Every row belongs to one group in each of 2 separate groupings. Each group adds its own fixed numbers to the row, and there is some noise. The rows also spread widely along 8 directions, which tell nothing about the answers.
Known rows, each followed by its group in each grouping:
[ 22  22 -13 -25  -9  10 -11  23 -29  -4 -18 -44  13  -1  16 -11 -11]
Z676 Z573
[ 23  -1  22  13 -13 -25  -9   2 -17 -22 -27 -26   0 -24 -17   2 -27]
Z453 Z438
[  5  -1   2  -7  45  11  11 -26  21   8   4 -17   6 -41  10  26  -7]
Z228 Z573
[ -1 -36  27  26 -20 -43   5 -17  15 -42   5   4 -30  -5  24 -12  35]
Z676 Z736
[ -9 -17 -26  28  -4 -24  10  -8  19 -16  -9  20 -14  -2  -9  15  22]
Z636 Z243
[ 19 -21 -22  48   4  -2  10  32 -11 -15 -32   5 -12 -31 -23  13  -4]
Z228 Z985
[-12 -10 -14  17 -23 -11   0   8  -6 -15   0  15  -8  10 -12   4  23]
Z398 Z438
[ 15   6  41  -4 -21 -21  -7 -21 -17 -19 -18 -16  -3  -9  17 -17  12]
Z398 Z243
[ 10  18  10  -5  14 -46   5  -3  35 -30 -27   1  -2 -14  28 -10   5]
Z636 Z736
[ 15  19  14 -33  -4 -54  -3   6  34 -11  -4  24  15  12   9  -2 -21]
Z453 Z985
[ 27  22   4 -18 -14 -19  -1  40 -44  -3  -2 -50  24 -13  30   3  16]
Z228 Z438
[-26  -4 -12 -12  14  23  10 -57  11  16  11   8  -6 -17 -35  31 -16]
Z398 Z985
[ 12  -6  -1 -40   5  -6  14  -4  14   9  28  16  27  12  -7  38  -6]
Z676 Z736
[-21  -9  19 -22 -14  -3  -5 -50  29 -11  20   9 -21  10  15 -10  -1]
Z453 Z573
[  1  -7  25 -24 -10 -37   7 -38  31   1  17  23   3  -1 -18  20 -22]
Z453 Z985
[ -3  22   3 -39  -3 -38   1 -24   2   9  31 -40  32 -16  13  23  -1]
Z453 Z438
[-30 -11 -52  -7   6   0   1   2  36  -4  27  20  -1  16   4  22  20]
Z453 Z438
[ 12  30  -1 -32 -12  -1 -13   2 -10   0 -18 -30  10   4   1 -12 -28]
Z453 Z573
[ 23 -13   5  18 -27 -39 -14  25   4 -28 -32  27  -4  10 -50   2 -33]
Z453 Z438
[ 13  14  29 -35 -44  12 -21  -3 -42  -9  -1 -36  -3  13   3 -10 -22]
Z453 Z438
[-29  27  22 -69 -15 -21  -9 -49  28  -6  18  -7  -8  18  22 -30 -13]
Z453 Z736
[ -4  23  30 -48 -24 -45  -1 -12  -3  -4  16 -11  -2  13  36 -30  13]
Z228 Z985
[-16  17 -34 -19  -6 -12   6 -14  -6  11  18 -38  18 -21   7  23   5]
Z453 Z985

New rows, each followed by its group in each grouping:
[-13 -20   3  -5 -13  30   8 -36   4   4  18  24 -11  20 -20  21   7]
Z398 Z573
[ 14   6  15 -49 -12  31  -7  -8 -18  10  16 -13  20  13   2  30 -29]
Z453 Z438
[ 23 -24  -4  10 -17  -6  11  27 -16  -3   4  17   1   9  -5  20  21]
Z228 Z243
[ 15   1  13 -24 -22 -19  -2  -3  13  -4   3  17   5  22  -8   2 -17]
Z453 Z573
[ 34 -22  -5  44 -26 -20  -8  34 -14 -32 -42  18 -12  -4 -31  -2 -13]
Z453 Z243
[ -6  -4  18  -9 -35  -7 -24 -14   0 -27 -23  13 -27  21 -44 -23 -43]
Z453 Z438
[  9   2 -12 -22  -2 -25  -3  11  23  -8   2  24   6  16  -6  -2 -14]
Z676 Z985
[ -1  27  17 -57  -3 -47  -7 -30  26  -1  13  -9  16  12   7 -22 -17]
Z676 Z573
[ 37 -13  12  15  -9  10   3  -8 -23   6 -24  -5  16 -20 -74  46 -56]
Z453 Z573
[-14  33   1 -13   0   1 -13 -32 -13  -6 -25 -48  -6 -23   9 -27  -3]
Z398 Z573
[ 34  13  30 -19  -4  10   4  -1 -30   3 -11 -13  28 -20   0  34 -20]
Z398 Z985
[ -9  -4 -25  -3 -25  -4  -8  13  16 -14 -12  43 -18  41 -34  -4  -9]
Z636 Z438
[ 18  33  13 -20   6  -6 -16  21 -11 -17 -29 -27  17 -17  33 -15  -5]
Z398 Z438
[-17   2 -11  -5 -47  11  -8 -24 -30   4  -4  -5 -16  23 -51 -13  -7]
Z398 Z573
[ -4   1  14  -1  36  -8  11 -58  34   5  -7  -3   9 -42 -27  24 -25]
Z398 Z573
[-23   6 -53  -7  10 -15   1  -6  30   0  -1  11   5   2 -10   7  -4]
Z453 Z243
[-12 -16  10 -17 -23 -25   9  -9   2  -1  39   8  -4  16  10  10  34]
Z228 Z438
[-15  30 -45 -19  16 -23   4  11  17   0  11 -27  19  -6  36  16  30]
Z636 Z438
[ 38 -15  49  -5 -47  -5  -1   1 -37 -15   4   8   0  21  -3  24   2]
Z636 Z438
[ -5  -9  -5  18 -48   4 -13  16 -28 -34 -19 -24 -31   9  12 -29  20]
Z453 Z736
[ -2 -18 -17  52 -48 -20   1  19 -31 -21 -19   7 -20  -2 -24  -2  29]
Z398 Z985
[ -3  -9  12 -14 -27 -19   5 -24   3  -6  27   3  -4   6  26  16  17]
Z453 Z985
[ 22 -17 -10  19 -31 -30  -2  20  -4 -16 -18  34   1  16 -48  14 -14]
Z453 Z243
[ 21  -3 -10  19 -15 -41  -2  27  -3 -25 -26  -6   1  -9   7  -6   7]
Z453 Z243
[  5  12  11 -15 -14 -62   3   3  23 -23   0  -6   9  -2  36 -12  21]
Z453 Z736
[  8 -20 -22  -1 -36   7   3  23 -13  -9  16  17  -6  41  -4   5  19]
Z676 Z573
[ 16  35  -8 -10 -21   5 -21  23 -19 -27 -39 -29 -14  16  39 -41   4]
Z636 Z573
[  1  39 -15 -15   6 -16 -19   2  14 -30 -35 -20 -15   0  51 -46   7]
Z636 Z243
[ 23   6  -5 -13 -14  21   6  21 -31  -5  -6 -26  11  -1  24  26  20]
Z636 Z736
[ 29   3  -5   5   2   5  -3  25 -10 -14 -15 -10  10 -18  23  21  -9]
Z453 Z985
[ -2  16 -14   8 -23  -2  -8   6 -18 -12 -28 -11  -7   5  -6 -25   6]
Z398 Z573
[  0  20   1 -47  12 -11  10 -29  25  23  24  17  31  11 -11  29 -10]
Z398 Z573
[  4   6 -28  -9  -8  24 -13  16   1  -3 -17   3  -3  10 -18   2 -29]
Z453 Z573
[-30  17 -19 -16  -6 -29 -12 -20  17 -11   6 -23  -6  -5   7 -20   4]
Z453 Z438
[ 24   7   8 -20  30 -11  11  -1   8  -6   1 -32  27 -31  30  22   1]
Z676 Z736
[ 14 -17  30  -6 -53 -26   2 -20 -22  -3   7   8  -2  10 -44  18 -24]
Z453 Z985
[ -9  48 -14 -35 -11 -11 -18   2   0  -2 -28 -20   3  11  -5 -42 -17]
Z398 Z573
[ 20  10  38 -27 -20 -46 -12   2  14 -23  -7   7   8  10  10 -10 -22]
Z453 Z438
[-29  14 -19 -23  15 -15 -10 -23  43 -10   5  -9  -3  -8  11  -7 -10]
Z453 Z438
[  0   0  11 -26 -19  12  -8  -9 -12  -7  20 -22   1   6  26  12   5]
Z453 Z438
[-14  22 -29 -54   3   2  -6 -23   6  21  13 -14  23   7  -5  12 -18]
Z453 Z243
[-16 -19  21 -17 -19 -31   5 -63  25   1  37   4  -7   4 -11  16   6]
Z453 Z573
[ -4   0  23   1   6  -8 -11 -26 -12  -9 -16 -37 -15 -31 -17 -14 -24]
Z228 Z438
[  9  13  57 -39 -10 -43  -6 -37  25 -15   9   9   0  15  19  -2 -11]
Z636 Z438
[ 29  33   4 -57 -19 -33   6  12 -17  19  17  -6  49  21 -11  42 -13]
Z636 Z438
[  8  -1 -22   7  -6   1 -12  30  -6 -20 -17 -11  -1   1  -7  -4  -5]
Z676 Z438
[ 23  21 -17 -39 -29 -17  -4  29  -9   9  -2   5  28  30 -28  15 -25]
Z453 Z573
[-34   4 -10   4  -4 -19  -8 -58  -2  -7   2 -52 -16 -34  15 -13  10]
Z453 Z243
[ 15   0  -5  11  -9 -22  -7   6   2 -17 -35   9   1  -7 -36   1 -33]
Z453 Z243
[ 11   5  23 -19 -46 -19 -15  -5 -30 -12   3 -27   3  10 -11  -8 -11]
Z453 Z438
[  0 -22  18  21 -30 -18 -14  -4   8 -40 -16  14 -35  13  31 -34  21]
Z453 Z243
[ -6   2 -11 -20 -20  28 -12   9 -20  -8  24 -30  -6   8  57   4  29]
Z453 Z438
[  8   6 -37   0   0  38   2  27 -10   5  -7   4  11  10   5  19  13]
Z398 Z573
[ 11  23  13  -5 -12   0  -9   0 -43  -8 -11 -52  11 -23  13   0   8]
Z398 Z438
[ 14  22  17 -21 -54 -12  -6  -7 -48 -10  -7 -32  -5  12   2  -8  -2]
Z636 Z985
[ 24  11 -10 -16  14  15   9  24  -8   2  -2   3  27 -13  25  38   7]
Z398 Z985
